There are 4 ways to turn a row about zero (a turn may also mirror it). The second row of each pair is the first, turned, with some noise. The first 36 pairs use one turn. New pairs use 2 turns, one after the other, and a turn may come again.
Some pairs, each with its turns in order after it:
[-3.17 -2.83 -0.61  0.81  1.83 -3.81  0.82  0.88]
[ 2.86  1.51 -1.81 -0.01 -0.82 -2.27  0.25  4.46]  z_519

[-1.11  2.20 -3.16 -1.74  1.62 -0.24  2.39 -2.40]
[ 3.31 -1.75 -1.97  1.77 -0.05 -3.26 -0.75 -0.39]  z_941

[ 2.82 -3.42  0.28  3.66  2.81  1.22 -1.63 -0.50]
[-0.08  0.64  4.28 -5.10 -1.54 -1.33  0.43  0.17]  z_941

[ 0.52  2.76 -1.44  0.01 -1.41  3.48  3.21  0.92]
[-0.90  3.31 -4.57  0.49 -0.96  1.59 -3.32  0.60]  z_796

[-0.86  2.17  0.38  0.83  0.73 -3.86 -0.67 -1.69]
[-1.48  1.39 -2.76  0.55 -0.89 -2.41 -1.68  1.49]  z_59

[-1.76  0.38 -2.82  1.41  2.69  5.00 -3.43  1.68]
[-2.47  1.48 -2.87 -1.13  4.33  0.28  2.61  4.16]  z_796

[ 1.36 -1.09 -0.90  0.83  2.04 -0.09 -0.85  3.79]
[-1.28 -2.69 -1.54  0.25  3.61 -1.02 -0.44 -0.97]  z_796

[-0.56  3.66 -2.10 -1.12  2.81  3.46  0.25 -1.18]
[ 3.28 -2.46  0.93  0.68 -0.43  2.17  2.25 -4.49]  z_519

[ 2.69  3.69  3.56  6.29 -1.10 -6.53 -0.48 -4.46]
[ 4.49 -7.51  6.70  0.54  1.42  4.46 -0.21  0.98]  z_941

[-2.02 -2.35  0.58 -3.87 -0.73 -1.02  0.62  2.81]
[ 1.99  2.62 -0.43 -3.33  1.31 -0.26 -1.87  1.69]  z_519

[ 1.80  1.91  0.82  1.88 -0.11  0.54  3.24 -0.24]
[ 1.68  0.46 -0.68 -3.17 -2.73 -0.39 -0.09 -0.02]  z_59

[-2.07 -0.12 -1.23  0.70 -2.95 -1.94  0.45  0.04]
[-2.95  2.51  0.66 -0.97  0.38 -1.86  0.68 -0.94]  z_59

[ 1.05 -0.37 -3.88  1.95 -2.59 -0.15  1.89 -1.74]
[-0.60 -2.35  2.17  2.59 -2.55 -2.84  1.69 -0.40]  z_941

[ 0.26  1.02 -0.73  0.44  2.06 -0.35  4.01  1.56]
[ 2.30 -0.33  0.69 -2.36 -0.84 -1.54  0.36  2.36]  z_59

[ 0.96  0.31 -2.82  0.44 -0.05  3.26  1.91  1.53]
[-0.56  2.52 -3.54  1.19  1.91  0.89 -1.14  0.07]  z_796

[ 1.18  1.61  1.30 -0.51  1.18 -0.40 -4.24 -1.66]
[-2.36 -0.32 -2.84  0.10 -0.08 -0.28  3.01 -1.85]  z_519

[ 4.98  3.55  2.34  3.72  1.57  1.63  0.55 -1.16]
[ 5.10 -0.02 -3.33 -0.40 -4.69  0.53 -1.81 -1.23]  z_59

[-3.40 -3.61  1.68  2.08  0.34  2.74  0.07 -3.49]
[-0.79  1.98  0.02  0.70 -2.33  1.58  5.86  0.14]  z_796

[-2.55  1.27 -2.05 -2.01  1.32 -1.66  1.90  1.12]
[ 2.94  1.02 -3.11  3.06 -1.29 -0.72 -1.67  0.16]  z_941

[ 4.68  2.21 -3.55 -1.34 -1.75  0.81  0.51  1.06]
[ 3.03  4.10  2.63  0.59 -2.28  2.88  0.09  0.65]  z_59

[ 6.20  2.39  0.14  0.33 -0.06 -0.31  2.65  3.84]
[-2.85 -0.27  3.61  2.31  5.72  3.97  0.43  1.24]  z_519

[-2.31 -2.66 -0.06  0.25  1.68 -1.92 -1.05 -0.14]
[ 0.20  0.05 -0.41 -1.47 -2.49  0.52 -3.74  1.00]  z_941

[-2.51  1.10  1.86  2.07 -0.95  3.54  2.03  2.19]
[ 1.49 -3.95  1.81 -0.68  1.91 -1.42 -3.70 -0.62]  z_519

[-0.17 -0.36  1.97  0.49 -1.39  0.65  3.80  2.93]
[-0.28 -2.09  2.62 -3.92 -1.80 -0.88  0.05  0.38]  z_59

[-3.13 -1.01 -5.01 -1.55 -1.11  0.43  2.33  2.13]
[-0.38  2.55 -2.73  3.50 -3.27 -2.83 -0.21 -0.19]  z_941

[ 0.20 -0.63 -4.46 -2.63 -4.94  0.83  0.68  3.23]
[-2.38  3.74 -0.51  3.13  1.30 -3.89 -4.00 -0.37]  z_796

[ 5.22  2.70 -2.83 -3.65 -0.06 -2.79 -1.71 -1.53]
[ 3.29  0.50  4.24 -0.53  3.66 -0.01 -5.36  0.22]  z_796

[-4.55  1.92 -0.27 -0.87  1.71 -0.07 -0.06  1.01]
[ 1.48  2.13 -2.13  1.82  0.70  0.04 -2.70  2.49]  z_941

[-3.38  0.39  1.30  2.76 -2.10 -1.89  3.01  0.43]
[ 1.30 -0.48  2.53  0.42 -0.40 -4.69 -1.66  2.39]  z_519

[-2.37 -0.18  2.47  0.34  0.16  2.25  0.86 -2.95]
[-0.97 -2.25 -2.91 -1.00 -0.12  0.26  2.85 -1.01]  z_59

[ 0.37  1.65  2.69 -3.30  3.52 -0.09 -4.53  0.15]
[-0.43 -3.33 -1.13  5.51 -0.36  1.15 -2.38  2.40]  z_59

[-0.56 -1.87  3.01  2.16  0.64  0.43 -0.11 -2.59]
[-0.51  0.37 -2.08  1.93 -0.84 -2.43 -2.32 -1.30]  z_519

[ 0.45 -0.27  0.56  5.60 -1.23 -2.81 -1.62  0.09]
[ 0.50 -1.68  5.37 -0.09 -1.60  2.66 -0.13  1.89]  z_941

[ 1.79 -0.13 -0.68 -1.63 -1.34 -2.83  1.90 -7.43]
[ 4.50  2.47  5.17  2.72 -1.81  2.81 -0.56 -0.46]  z_796

[ 1.36 -2.20 -2.27  2.05  2.08  0.25  0.97  2.29]
[ 1.54 -0.84 -0.89  1.82  0.80  3.35 -1.00  2.78]  z_519

[-4.87 -0.96 -0.40 -3.90  1.42  1.27 -1.43 -0.02]
[-5.00  1.13  2.48 -0.48 -0.60  1.50  0.75  2.44]  z_796

New pairs. What belongs after each?
[ 0.16 -1.89 -3.49  2.99  3.35 -4.03  5.42  4.50]
[ 0.82 -3.91 -7.76 -2.86  3.87 -0.94 -0.86 -4.25]  z_519 z_796

[ 3.43 -2.13 -1.14 -6.14  4.96 -0.24 -0.80 -1.32]
[-2.01  0.51  0.04 -5.47 -0.45  4.62  4.79  1.04]  z_796 z_796

[ 0.73 -0.65 -5.14 -1.08  1.48 -2.32  0.82  4.89]
[ 4.34  2.80 -1.78  1.25 -1.35 -2.49 -4.10 -0.08]  z_941 z_796

[ 0.88 -0.90 -1.79  0.26 -1.27 -1.37  0.41  1.51]
[ 0.98 -0.41  1.89 -0.54 -0.95  0.33 -0.32  1.37]  z_796 z_941

[ 4.18 -2.25  2.22  0.93 -0.95 -4.57 -1.85  0.30]
[-0.38  0.21 -1.03  7.23  1.01  0.68  0.80 -1.18]  z_59 z_59

[-1.33  1.80 -3.92  0.17  4.92 -0.93  1.36 -3.64]
[ 0.45 -4.04 -2.62  1.66  3.02  0.11 -5.03  0.80]  z_59 z_796

[ 2.40  0.93  2.45  0.14 -0.10  0.86 -1.36  3.59]
[ 1.44  1.22  1.11 -1.52 -0.03 -2.51  3.05 -2.23]  z_59 z_796

[-2.23  0.72  0.98  1.10  0.71 -4.45  2.07 -0.58]
[ 0.28  1.31 -1.82  1.57 -0.57 -2.98  2.45 -3.47]  z_796 z_796

[-0.05  0.01  3.90 -0.75 -0.35 -4.28  1.45  1.34]
[-4.30  0.50  2.93  0.09  0.25 -3.07  1.26  0.26]  z_59 z_796

[ 5.53 -1.42  2.58  0.80 -1.38  1.91 -2.70  1.84]
[ 1.18  4.51  0.39  2.14 -0.84  1.26  3.71 -3.25]  z_796 z_519

[-4.20 -0.63  1.35 -2.84  2.78 -1.21 -0.34  0.32]
[-2.78 -4.25  1.53 -1.19  0.82 -0.62  2.53 -1.59]  z_796 z_59

[ 0.39 -1.49 -2.27  4.87  0.62 -1.46 -1.77 -0.99]
[-2.65  1.48  0.13 -2.24  2.41 -2.24 -3.35  1.58]  z_941 z_519

[ 0.17  2.07  2.32 -1.29  0.93  4.33 -0.69  2.21]
[-2.28  0.51  0.34  1.79 -0.90 -0.56 -4.96  2.08]  z_59 z_519

[-1.61 -4.01  1.12  3.13 -2.10  0.04  3.36  0.76]
[-2.02 -1.57 -1.73 -1.07 -1.68 -5.53  0.56 -1.76]  z_941 z_519

[ 2.16  3.88  1.58 -2.83  2.89 -0.10  1.36 -1.24]
[ 1.13  0.95  5.60 -0.38 -0.34  0.17 -0.66 -2.67]  z_59 z_59

[ 0.79  3.70  0.43  0.24  0.76  1.37 -3.08 -0.17]
[-0.76 -0.74 -1.28 -2.61  2.44  0.39  2.47  1.64]  z_519 z_59

[ 2.57  0.71 -3.82  2.67 -3.24  0.23  0.55 -0.14]
[ 1.23 -0.82 -1.92  2.16 -4.40  0.09  0.83 -2.21]  z_941 z_796

[ 1.76  0.40  0.27  5.65 -1.32  1.34  1.73 -4.34]
[-0.10  2.78  3.86  0.76 -2.92  4.12  2.85 -2.63]  z_59 z_519

[-0.52 -1.21  2.08  2.65  0.55 -0.90 -1.26 -0.26]
[ 0.72  0.34  0.16  1.34 -3.35  0.56 -0.53  0.53]  z_519 z_941

[-0.96  2.41 -0.89 -0.34 -1.13  1.28 -5.21 -2.73]
[-1.76 -3.22  0.72 -2.84 -1.03  0.33 -4.98 -1.62]  z_796 z_796

[ 1.72  2.66  1.67  0.33 -2.40  3.50  0.21 -1.78]
[ 0.56  1.14 -3.05  0.51 -2.64 -3.72 -0.75 -2.08]  z_519 z_519

[ 1.80 -1.03  0.96  3.45  1.09  0.89 -3.61  0.77]
[-0.29 -2.10  1.13  2.61  0.90  3.42 -2.45 -1.84]  z_796 z_796

[ 3.86 -0.53  2.81  3.27 -0.87  0.02  0.82 -1.57]
[-1.84  3.04  1.96  2.57 -1.28  2.63  0.02 -2.12]  z_796 z_519

[ 0.74  0.89 -1.86  1.64 -0.39 -4.44  2.29 -2.08]
[-1.31  1.60  1.88  3.32 -2.50 -1.12  0.06  3.77]  z_59 z_59

[ 2.64 -2.01 -4.52  0.44  2.16  0.17  0.63 -1.12]
[ 1.62 -0.06  2.67  1.68 -2.31 -1.11 -2.85 -2.76]  z_941 z_796

[-1.04  2.99  0.75  1.16 -0.86 -2.74  1.36 -1.47]
[ 1.28 -2.61  0.57  0.45 -3.38 -0.06 -0.15 -2.07]  z_519 z_796

[-0.31  1.08  3.34 -3.34  2.36 -5.24 -0.18 -2.63]
[-1.22  2.30  0.50 -3.30 -2.01 -0.61  2.82 -5.40]  z_796 z_796

[ 2.91 -1.33 -0.73  2.17  0.40  1.51 -6.26 -2.96]
[ 1.38  2.68  0.86  3.63  5.26  0.53  1.83 -1.68]  z_796 z_519

[-2.35  0.48  0.06 -0.95  1.02  3.97  6.73 -2.44]
[-3.40  1.23  0.69  3.85  1.42 -3.67  3.30  3.23]  z_796 z_941

[1.66 1.66 1.29 1.64 3.46 1.00 0.68 1.19]
[-2.17  1.69  0.41  1.35  3.20  1.18  0.06 -0.75]  z_796 z_796

[ 0.20 -0.15 -0.46  0.02 -0.13 -3.40  4.11 -0.41]
[ 2.28 -3.08 -2.42 -3.10 -1.57 -0.57 -1.23 -0.80]  z_519 z_796

[-0.37 -3.48 -0.98 -0.28 -0.69 -3.11 -5.60  5.01]
[ 1.28 -0.87  2.59 -4.13  2.13  2.96 -3.46  5.29]  z_59 z_941

[-2.45 -2.29 -0.58  0.00  2.25  0.02 -0.51  0.77]
[ 1.68  2.64  1.65  0.62 -0.29  1.37 -1.21  0.01]  z_519 z_59

[ 0.88 -4.46 -0.96  3.67 -0.20 -2.48 -2.57 -5.54]
[-5.52 -3.16  2.36 -0.04  3.32  3.44 -1.81 -2.05]  z_941 z_59

[-3.94 -1.04 -0.40 -0.81 -1.14  1.08  1.54  0.34]
[-1.49 -1.28 -1.92 -1.37 -0.60  3.19  2.52 -0.65]  z_519 z_941

[ 1.44 -1.46  0.34  2.48  2.55 -1.13 -0.31 -2.54]
[-0.11  0.93  0.41  3.29  1.46  1.90 -2.06 -1.07]  z_796 z_519

[ 1.35  1.53  1.74  1.68  1.41 -4.31 -1.20 -0.03]
[-0.44 -1.57 -0.99  0.05 -2.88  1.68  1.75  4.08]  z_59 z_941

[-0.39 -5.21 -2.13 -1.56  0.60 -1.74 -1.34  0.86]
[ 0.04  2.30 -1.42  2.42 -0.47 -0.20  4.80  0.86]  z_519 z_941

[-3.29  1.67  2.01  1.22  3.16 -3.34  4.26 -2.12]
[ 1.21  1.44 -4.43  2.12 -5.64  0.98 -0.39 -0.65]  z_59 z_941

[-0.67  1.44  1.10 -0.58  0.33  5.03 -4.81 -1.69]
[-0.25  3.99  3.40  3.42  0.37  1.27  2.15  0.59]  z_519 z_796

[-2.40 -3.06  3.73  0.46 -3.15 -1.37  1.51  0.78]
[ 3.41  3.30 -3.13 -2.44 -2.32 -2.26 -1.63 -1.61]  z_59 z_519

[ 1.31 -0.34  4.50  2.85 -0.33  2.41  0.52 -1.83]
[ 0.36 -2.36  1.59 -1.13 -2.36  0.10 -2.62  4.19]  z_519 z_941

[ 0.41 -1.63 -0.74  0.24 -1.10  0.65 -0.19  0.30]
[ 1.19 -0.66  1.04  0.05 -0.08 -0.55 -1.07  0.30]  z_796 z_941

[-3.38  1.72  2.79 -2.36 -3.34  0.91  1.20  1.52]
[-1.32  2.00  2.22 -0.10 -2.99 -4.57 -1.66  1.76]  z_796 z_796

[ 2.68 -3.47 -5.36  2.67 -2.52 -1.95 -0.24 -0.75]
[-1.18 -1.54 -0.26  6.84  0.79 -0.79  2.31  1.75]  z_796 z_519

[ 0.94  4.04 -0.68 -0.26 -4.03  1.58 -3.19  2.64]
[ 3.35 -1.36 -3.97 -0.07 -2.58  3.46  1.14  1.22]  z_796 z_941

[ 2.66  2.58  0.60  0.83  1.02 -2.19 -0.39  1.80]
[-0.77 -0.34 -1.57 -3.89 -2.12  0.81  0.86 -0.43]  z_796 z_941

[-0.66 -0.27 -0.97 -1.78  0.64 -3.16  0.16  0.47]
[-2.02 -1.94  0.26 -1.17  0.10 -1.02  0.42  0.76]  z_59 z_796

[ 1.40 -1.06  3.99 -1.67  2.54 -3.70 -3.36 -0.77]
[-2.17  1.72 -0.01 -1.77 -3.36 -0.69  0.78  5.36]  z_59 z_941

